The first 6 rows are patterns. Each new row is the sum of 2 different patterns, raised or lowered, with some noise. Before adding, each is slid sideways (what falls off one end comes back at the other) and multiplied by a number that may be negative. Names go in the order of the patterns.
Some rows, each with the names of its patterns after it:
[-2.46  0.53 -0.29  1.71 -0.06 -0.98  0.98 -0.90  0.05 -3.70 -0.04 -0.06
  1.22 -2.35  2.15 -0.22 -1.51  0.94  2.19 -1.19  0.73  0.98  2.77  2.11
 -1.62 -0.33  1.26 -0.09 -0.89  0.94 -0.77 -0.17 -0.97 -0.64 -1.70 -0.09
  0.00] -> (4)
[ 0.03  0.49  0.70 -1.12  1.45 -0.17 -0.08 -0.43 -0.10  2.31 -0.14 -0.64
  0.28 -0.29 -1.50  0.63 -0.84 -0.25  1.12  1.61 -0.15  0.58  1.29 -0.50
  0.74  1.38  0.30 -1.13 -0.35  3.80  1.08 -0.74 -0.27  1.09  3.05 -1.12
 -2.99] -> (0)
[-0.24 -0.07  0.65  0.19  0.10 -1.95 -1.91  0.18 -0.64  0.15  0.65 -0.17
  0.66 -0.01  0.06 -2.50 -1.17  0.34 -1.64  0.76  0.46  0.73 -1.25  1.81
  1.59  0.69  0.23 -0.28  1.18 -0.02  3.80  0.20 -0.24 -1.04  0.79 -0.86
 -0.08] -> (5)
[ 0.01 -1.50  0.49 -0.17  0.93 -0.22 -0.36 -1.90 -0.09  0.07 -1.04  0.27
  0.22  0.48 -0.22 -1.72 -1.62  1.96 -0.76 -0.40 -0.53  0.11 -3.80 -2.32
 -2.00 -1.35  2.41 -0.10 -1.17 -3.80  0.61  2.19 -0.18  1.39 -2.89  1.33
 -2.67] -> (2)
[-1.82 -0.33  0.99 -0.15 -1.50 -0.05  3.80  0.44  0.08 -2.27 -0.49 -0.12
 -1.26 -0.22 -0.24 -0.81  1.24  0.48  1.24  0.06 -0.60  0.14 -3.54 -1.92
 -2.14  3.00 -0.04  1.71 -1.17 -0.23  1.02 -1.37  1.21 -0.15  3.20 -0.01
 -0.53] -> (3)
[-0.13  0.19 -0.04 -2.41  0.15 -2.67 -0.33  0.47  0.04 -0.53 -3.80  1.76
  0.13  3.19  0.22 -0.21 -0.17 -0.39 -0.13  1.41  2.08  0.55 -1.63  0.56
  1.05  2.50 -1.84 -0.35 -0.08  0.09  3.80  0.39  0.03 -1.16  0.99  2.11
 -0.97] -> (1)

New rows, each followed by the names of its patterns:
[ 0.46 -1.26 -0.63  0.01 -0.62 -1.23 -0.99  0.26 -0.16 -1.52  0.19  0.03
  0.25 -1.12 -2.75  0.52  1.12 -0.32 -0.73  0.84  1.15 -1.49  0.88 -0.81
 -0.37 -0.80 -1.03 -1.40 -0.98 -0.97 -0.32  0.79 -1.48  0.22 -2.74 -1.21
 -1.19] -> (0) (5)
[ 2.00  3.63  2.04  0.77 -0.36  0.95  1.59  0.92 -0.38  2.87  6.67  1.46
  1.85 -1.17  0.16  1.26 -0.62  1.01  0.93  2.59  3.48  1.39  3.90  0.67
  0.23  0.70 -1.12 -2.26 -2.26  3.52  0.93  3.19 -0.98  0.98 -1.14 -0.27
  2.65] -> (5) (3)
[-0.19  0.66 -0.91  0.86  0.33 -0.44 -0.73  0.02  2.81 -0.85 -0.25 -2.43
 -0.46 -0.17 -0.51 -0.09 -0.26 -1.11 -0.72 -0.27  0.98 -0.47 -0.83 -1.29
 -0.63 -0.68 -0.94  0.84 -1.90  0.28 -0.64  0.26 -0.27 -1.62  0.70 -0.21
  0.83] -> (3) (1)
[-3.36 -2.71 -3.01 -2.38 -4.46 -2.02 -2.64 -2.49 -3.33 -4.97 -2.49 -2.45
 -0.67 -3.90 -2.21 -2.69 -1.52 -2.57 -2.31 -0.70 -2.67 -3.26 -4.45 -1.87
 -1.07 -2.68 -4.09 -1.12 -2.50 -1.31 -1.60 -0.96 -3.86 -1.38 -0.63 -1.19
 -1.16] -> (4) (1)
[ 0.11 -1.94  0.41  0.82  1.99 -0.77 -0.58 -0.13  2.11  0.67 -1.13  0.94
  0.18  2.40 -1.53 -0.19 -0.51 -0.29 -0.33  0.27  0.02 -1.04 -0.55 -1.98
 -0.57  1.84  0.68 -0.83 -1.30  2.05 -0.18  0.54  0.87 -2.33 -1.04 -0.35
  3.40] -> (0) (1)
[ 1.24  2.60  0.61  0.91  2.31  0.10  2.43  1.43  4.32  1.40  0.32 -0.87
  1.15  2.11  1.29  0.21  1.30  5.06  1.77  1.47 -1.49  0.61  1.40 -0.30
  1.40  1.34  0.88  2.13  2.42  3.02  1.67  0.92  1.43 -1.44 -0.40  0.71
  4.18] -> (5) (3)
[ 1.62  0.82 -0.77  2.40  3.42  0.38  0.80 -1.07  1.13  0.20  0.14 -2.15
  0.88  0.80  3.43  1.13  3.28  1.47  0.96  1.54 -2.58 -0.66 -0.80  5.88
  2.94  2.83  0.74  0.98  1.77  0.14  1.89  1.19  4.34  3.51  1.80 -0.64
  2.43] -> (5) (3)
[ 0.52  1.27 -1.17  0.90 -1.24  0.11  1.64  1.06  0.64  0.67  3.16 -0.07
  0.92  0.73  1.64 -1.68  0.12  4.05  0.68 -1.38  0.62  0.79  2.21 -1.96
 -3.10  1.10  0.79  0.19 -0.51  1.85 -0.30  0.62  0.00  0.71  2.43  1.01
 -0.16] -> (4) (0)
[-0.05  3.49 -0.16 -0.50 -1.74  0.01  2.41  1.35 -2.74  0.71  3.43  0.91
  0.08  1.63  1.70  1.76  0.31 -2.14  0.01  0.51  4.34 -0.08 -0.86  0.29
 -1.61  2.74 -3.81  0.96 -1.62  3.72 -0.32  1.60 -1.67  0.12  1.25  0.65
  1.10] -> (2) (3)
[-0.16  2.25  3.65  0.78  1.73 -1.95  2.28  1.50  3.01  1.23  2.94  2.07
  1.12  2.09  1.60  1.64  1.97  4.54  3.41  2.18  2.71  1.28  0.57  2.15
  1.03  1.33  2.13  3.97  2.41  1.51  4.03  1.46 -0.31  0.75  3.47  0.36
 -0.06] -> (0) (5)
[7.38 2.23 1.87 2.83 1.28 5.17 1.30 4.78 2.85 6.16 3.58 2.67 3.67 2.31
 2.69 3.62 4.06 1.21 2.19 2.05 2.48 2.80 1.98 4.15 0.62 1.28 3.64 4.03
 2.49 3.53 5.71 4.75 4.41 3.27 0.92 2.85 5.48] -> (5) (2)
[ 4.18  2.90  3.93  2.12  3.00  3.48  0.89  2.52  3.80  2.26  3.00  3.59
  1.99  2.64  2.96  1.86  0.40  3.17  2.21  2.58  3.20  1.76  2.19  2.14
  3.76  1.31 -0.21  1.86  3.96  1.90  2.89  0.25  3.00  5.67  3.80  1.86
  2.56] -> (4) (0)
[ 1.19  2.92  4.50  3.13  2.32  2.95  1.95  2.24  0.56  3.57  0.76  1.81
  4.13  2.00  1.83  3.10  1.39  1.73 -2.07 -0.46  1.68  4.70  1.38  3.62
  1.96  1.51  3.53  1.40  3.78  2.57  5.75  2.37  1.85  2.48  1.73  3.20
  1.08] -> (4) (3)
[-2.14  0.14  0.00  0.42 -1.11  0.40  0.01 -0.27  0.08 -0.32  0.02 -0.16
  0.40  0.39  0.52  0.04 -0.24 -0.58  0.06 -1.60 -0.77 -0.73  0.79  1.39
 -0.25  0.38 -1.72 -0.13  0.29  0.53 -0.52 -1.87  0.02 -1.02  0.09 -1.20
  0.08] -> (5) (2)
[ 1.53  1.22  0.18  0.24 -0.50 -0.54 -1.35 -1.27 -1.00  0.89  1.35  1.19
 -0.80  0.75 -0.30 -0.98 -0.18  0.56 -0.11 -1.18 -0.78 -1.00 -0.12 -0.53
 -0.23 -3.06 -0.29  1.44  0.60 -0.69 -0.52 -0.33 -0.10 -0.58 -0.70 -0.43
 -0.56] -> (5) (3)
[ 1.04 -0.63 -1.28  1.31  0.19  0.95  0.66 -0.17  0.11 -0.34 -0.11  0.01
  0.88  0.41 -1.38  0.57  0.43  1.70 -0.49 -0.32  0.53 -0.10  1.54 -1.13
  0.21 -0.23  1.02 -0.04  0.69  0.09 -0.36  0.58  0.25 -0.24 -0.44  0.47
  1.43] -> (4) (1)
[-1.84 -0.12 -1.12 -2.05  0.46  0.20  1.36 -0.45 -0.83  1.15 -0.82 -1.28
 -3.08 -0.19  0.56  0.96 -1.85  1.97 -0.21 -1.20  0.88  1.11 -1.15  0.06
  0.59  2.19  1.46 -0.22  0.27  1.56 -1.15 -0.80  0.04 -0.32 -0.21 -1.17
 -0.18] -> (4) (3)
[1.10 3.99 5.39 3.84 3.69 3.06 3.54 2.50 3.81 4.30 3.03 3.29 1.68 3.43
 5.16 3.31 3.54 3.99 3.22 4.69 3.17 2.51 2.25 3.43 2.05 2.49 2.71 2.69
 2.57 3.12 4.01 2.23 1.26 2.64 5.03 3.60 2.51] -> (0) (1)
[-0.22 -0.33 -0.05  1.95  2.75  0.83  0.23 -2.63 -0.14 -0.19  1.90 -1.05
 -2.08 -0.16 -1.35  1.39 -2.35  0.28 -0.49  0.13 -0.84 -0.16 -1.23 -0.08
 -0.32  0.71 -1.68 -1.16  0.25 -1.48 -0.39 -0.65 -0.04 -0.04  1.37 -1.18
  0.26] -> (5) (2)
[-3.63 -2.99 -0.57 -4.68 -2.23 -2.92  0.40 -2.13 -3.49 -3.86 -5.06 -1.54
 -2.24 -2.91 -2.79  1.63 -1.84 -2.06 -4.22 -3.13 -2.50 -3.48 -1.22 -1.19
 -3.11 -0.76 -1.95 -1.62 -2.08 -3.26 -2.14 -5.42 -2.23 -3.39  0.14 -1.25
 -1.31] -> (5) (3)
[ 0.32  0.08 -1.62 -0.73 -0.21  2.90  0.39  2.30 -0.37  0.62  0.30 -0.28
  1.60  1.02  2.34  1.45  0.35 -1.04  0.86  2.14  0.25 -0.06  1.02  4.33
  1.80  0.28 -1.00  0.81  0.60 -0.43  0.91  0.37  0.16  1.29  0.90  1.09
  0.75] -> (4) (3)
[ 1.79  1.55 -1.34  0.81  0.57  2.71  2.34  2.65  2.58  1.55  0.69 -0.87
 -0.10  1.25  2.76  2.59  0.30  0.31  1.21  1.48 -0.81  1.45  1.72 -0.34
 -1.37 -0.13 -0.33  0.95 -0.45  1.71 -3.21  0.20  1.36  1.40 -0.35  1.01
  0.71] -> (5) (2)
[-2.89 -3.16 -3.11 -2.58 -0.85 -6.27 -3.19 -6.71 -3.29 -2.52 -3.12 -2.39
 -3.10 -4.56 -6.91 -4.58 -1.42 -4.85 -3.72 -5.29 -0.83 -3.70 -1.88 -2.22
 -6.39 -3.46 -3.41 -1.23 -4.17 -2.61 -2.11 -3.22 -4.06 -2.64 -1.48 -3.38
 -0.78] -> (5) (1)
[-1.98 -1.86 -0.82 -3.20 -2.61 -2.16  1.30 -1.29 -2.84 -4.69 -1.61 -0.76
 -2.03 -3.23 -0.63  1.78 -0.01 -1.57 -4.24 -2.29 -1.62 -1.02 -2.97 -2.11
 -4.27 -0.71 -1.22 -0.56 -1.52 -2.33 -2.47 -6.38 -3.94 -3.04  0.85 -2.40
 -1.47] -> (3) (1)
[-0.55  0.49 -0.21 -0.82  0.59 -0.37  0.40 -0.04  1.91  1.03 -1.36  0.79
 -1.29  0.59 -0.64  1.61 -1.86 -1.41 -0.19 -0.60  0.61 -0.99  1.07 -3.24
 -0.34 -0.38  0.81 -0.34  0.71 -0.44  0.16  1.32 -0.39 -0.12 -0.74  1.47
  1.60] -> (5) (3)
[-0.01  2.18  0.53  0.52 -1.78 -0.24  0.97 -0.07 -2.12  0.11  2.02  0.33
  0.36 -1.73 -0.48 -1.61 -0.17 -0.05  1.21 -0.49  1.00  0.48  0.92  0.06
  0.20  1.10 -2.53 -2.11 -1.35  2.87  1.06  0.71 -1.01 -0.11  0.98  0.55
  1.26] -> (3) (1)
[-4.00 -1.12 -0.85 -1.02 -0.89  0.35 -0.24 -1.00 -1.74 -1.00 -1.80 -2.44
 -2.88  1.25 -1.22 -0.84 -1.34 -1.72 -0.50 -1.17  0.97 -1.25  1.60 -0.10
 -1.71 -1.73 -0.25 -0.05 -1.95 -2.25  1.67  2.39 -1.23 -1.15 -1.74  0.83
 -1.85] -> (0) (3)
[-0.26  1.34 -0.73  0.60 -4.15  0.34  0.60  1.92 -1.49  2.43  0.46 -0.35
  1.12  1.59 -0.37  0.93  2.28  3.40  1.85 -0.17  0.18  0.95  0.49 -0.46
  1.14 -0.09  1.84  0.58 -0.14  0.32  0.00  0.23 -1.55  1.58 -0.77  0.67
  0.08] -> (4) (5)
[3.10 2.11 3.85 2.13 3.23 2.13 1.96 3.13 1.00 4.21 3.81 4.64 3.88 3.16
 3.29 1.34 2.36 4.19 3.07 4.06 2.89 4.01 2.95 5.74 3.58 3.57 3.47 3.12
 5.95 3.43 5.99 2.89 3.61 3.52 3.39 2.59 3.30] -> (5) (1)
[ 0.08 -0.70  0.35 -0.14 -0.53  1.79  1.40 -0.59  1.19 -0.11  0.62  0.30
  0.12 -1.21 -0.55 -0.47 -0.47  0.46 -0.92 -0.08 -2.48 -0.39 -0.38  0.58
 -0.43 -0.30  0.23  0.07  0.61 -0.39 -0.43  0.25  0.83  1.11 -1.32  0.33
 -0.12] -> (4) (5)
[-0.51  3.04  1.94  0.81  0.48  0.13  0.16 -0.01  0.24  0.32  1.42  2.37
  1.09 -0.61  1.53  0.10 -0.07 -0.77  1.39  0.25 -0.80 -0.17 -0.63  0.40
 -0.67 -0.07 -2.81  0.10  0.29  1.62 -0.11  1.48  0.43  0.30  0.46 -1.49
 -0.52] -> (5) (3)
[ 3.02  2.10  3.43  3.81  1.21  2.05  1.96  3.24  0.10  0.68  2.33  0.15
  3.18  1.43  4.73  2.16  1.36  3.08  1.42  3.60 -1.33  2.01  2.40  3.35
 -0.76  4.76  1.73  0.75  3.83  5.32  1.10  3.34  3.89  4.75  4.78  1.49
  2.15] -> (4) (0)
[ 1.20 -1.39  0.34 -0.65 -0.24 -2.73 -1.71 -0.08 -1.16  0.67 -0.19 -1.11
 -3.36  0.41  0.41 -0.63  1.18 -0.99  0.41 -1.44  0.46 -1.48  0.39  0.42
  0.42 -1.12 -0.75  0.89  0.27 -0.72 -1.05  0.44  1.67 -0.74 -2.27 -1.25
 -0.99] -> (0) (2)
[ 0.16  1.98 -0.52  0.29  1.01 -1.06 -1.94  3.33 -1.96 -1.14 -4.80 -2.31
  1.56  0.27 -1.11  0.03 -0.17 -2.38  0.26  1.05  0.45 -0.21 -0.09  1.12
  0.06  2.25 -0.75 -2.21 -1.98 -0.11  1.51 -1.69 -0.61  0.35  3.46 -0.22
 -0.06] -> (4) (1)
[ 1.48  1.83  3.15  0.77  1.73 -0.75  1.63  1.93  2.17  1.61  2.16  1.31
  1.12  1.62  2.09  1.51  1.39  1.59  3.03  1.81  2.07  1.66  0.28  1.73
  1.50  2.14  1.39  1.99  2.47  1.65  2.29  1.49  2.33  1.46  3.14  1.20
  1.01] -> (5) (1)
[3.78 1.99 3.31 1.03 2.22 2.28 3.53 2.23 2.75 3.23 2.69 2.23 2.45 3.35
 3.02 2.15 3.43 3.18 3.37 2.26 1.12 3.54 4.00 2.86 2.68 3.90 4.10 1.99
 3.91 2.54 2.83 2.54 2.45 2.02 2.34 2.41 2.93] -> (0) (5)
[-0.10 -0.35  0.00 -0.97 -2.87 -0.24 -1.03 -0.47 -1.55  0.45 -1.24  1.25
 -0.44 -1.72 -0.85 -1.99  2.20 -2.19 -0.48 -3.75 -0.61 -0.62 -0.54 -0.49
 -1.01 -2.06 -2.57 -0.47  1.29 -1.40 -1.42 -2.97  0.38 -0.48 -1.03 -0.93
 -3.96] -> (5) (1)
[ 0.48 -0.80 -1.46 -1.71 -0.55 -0.07 -1.69  2.51 -0.02  1.13 -3.00 -0.57
 -2.33 -1.11  0.28 -1.42  1.85 -1.58 -0.54 -3.46 -0.74 -0.20  1.50  0.50
 -1.23 -1.11  0.97 -0.12 -2.84 -1.71 -0.84  1.35 -0.10  1.04  0.68 -0.39
 -0.87] -> (3) (1)
[ 0.34 -1.03 -1.80 -1.77 -0.73  0.69 -1.12 -0.91 -3.29  0.56 -0.06  0.13
 -0.74 -2.11 -0.58 -0.25  0.33 -1.13 -1.63  0.17  0.51  0.24 -0.42  1.24
 -0.51  0.80 -0.16 -0.88 -0.34 -0.05  2.76 -0.85 -0.54 -1.47 -0.81 -0.41
 -0.56] -> (5) (1)
[-0.04 -0.82  0.84  0.05  1.12  0.08  0.01 -2.15 -0.31  0.38 -1.19  0.68
  0.54  0.83 -0.47 -0.27 -0.34  1.91 -0.20 -0.19  0.33  0.29 -0.98 -1.39
 -1.28 -1.24  2.28 -0.18 -0.67 -2.65  0.64  2.07  0.15  1.25 -2.65  0.38
 -1.61] -> (5) (2)
[-0.81  2.72 -1.49  0.65 -1.90  1.09  2.03 -0.55  2.27 -2.63  4.87 -2.22
 -0.40 -2.47  1.12 -1.10  0.61 -0.57 -0.49 -1.11 -0.01  0.06 -2.93 -1.80
  0.27 -0.31 -0.13 -0.98 -1.72  2.24 -0.80 -0.43 -3.04 -1.15 -3.13 -3.76
 -1.13] -> (5) (2)
[ 1.07  0.54 -0.87  1.34 -2.00 -0.26 -2.75 -0.56  0.82  1.94  0.69 -1.31
  0.92  2.12  0.39 -3.38 -0.45  0.50  2.16  2.03  0.27  1.12 -0.19  0.56
  0.48 -1.15 -0.47 -1.09  0.28  0.69 -0.07  2.53  1.08  2.09 -2.93  0.15
 -1.26] -> (5) (3)
[ 1.89  3.37  1.39  4.31  3.19  3.38  2.27  1.67  2.58 -0.28  4.91  2.81
  3.58  0.02  4.90  3.71  0.85  3.23  4.44  1.61  1.72  3.50  3.20  4.12
  1.61  2.37  3.25  0.18  3.01  3.44  3.93  2.61  1.70  1.96  1.05  2.45
  3.44] -> (4) (1)
[ 2.68  3.75  4.06 -1.23  2.69  3.80  3.13  2.34  1.93  3.78  1.55  2.01
  6.36  5.87  1.70  4.82  3.91  5.15  1.36  0.10  6.16  1.44  3.12 -1.52
  3.83  2.56  2.63  2.45  2.58  3.48  0.50  1.40  4.35  1.76  0.05  0.84
  3.43] -> (0) (1)
[-0.69 -2.34 -1.80 -2.77 -4.14 -2.67 -1.57 -3.03 -2.39  0.64 -1.00 -0.19
 -1.49 -1.58 -2.67 -1.18  2.01 -3.40 -3.29 -5.05  0.73 -1.10 -2.69 -2.09
 -1.25 -0.94 -4.84 -5.07 -0.89 -2.28 -2.51 -5.14  0.43 -2.10 -2.25 -2.64
 -5.38] -> (0) (1)
[ 3.77  0.09  0.35 -0.47 -0.39 -0.57  1.20  1.91  1.20 -1.50  0.36  1.23
  2.01 -1.80 -0.59 -0.10  0.68  3.89 -0.54  0.22 -0.96  1.05  1.68  0.60
  0.75  0.86  0.41 -3.19  0.05 -2.00  1.20  0.08 -0.95 -0.51 -4.05  2.65
 -0.53] -> (2) (1)
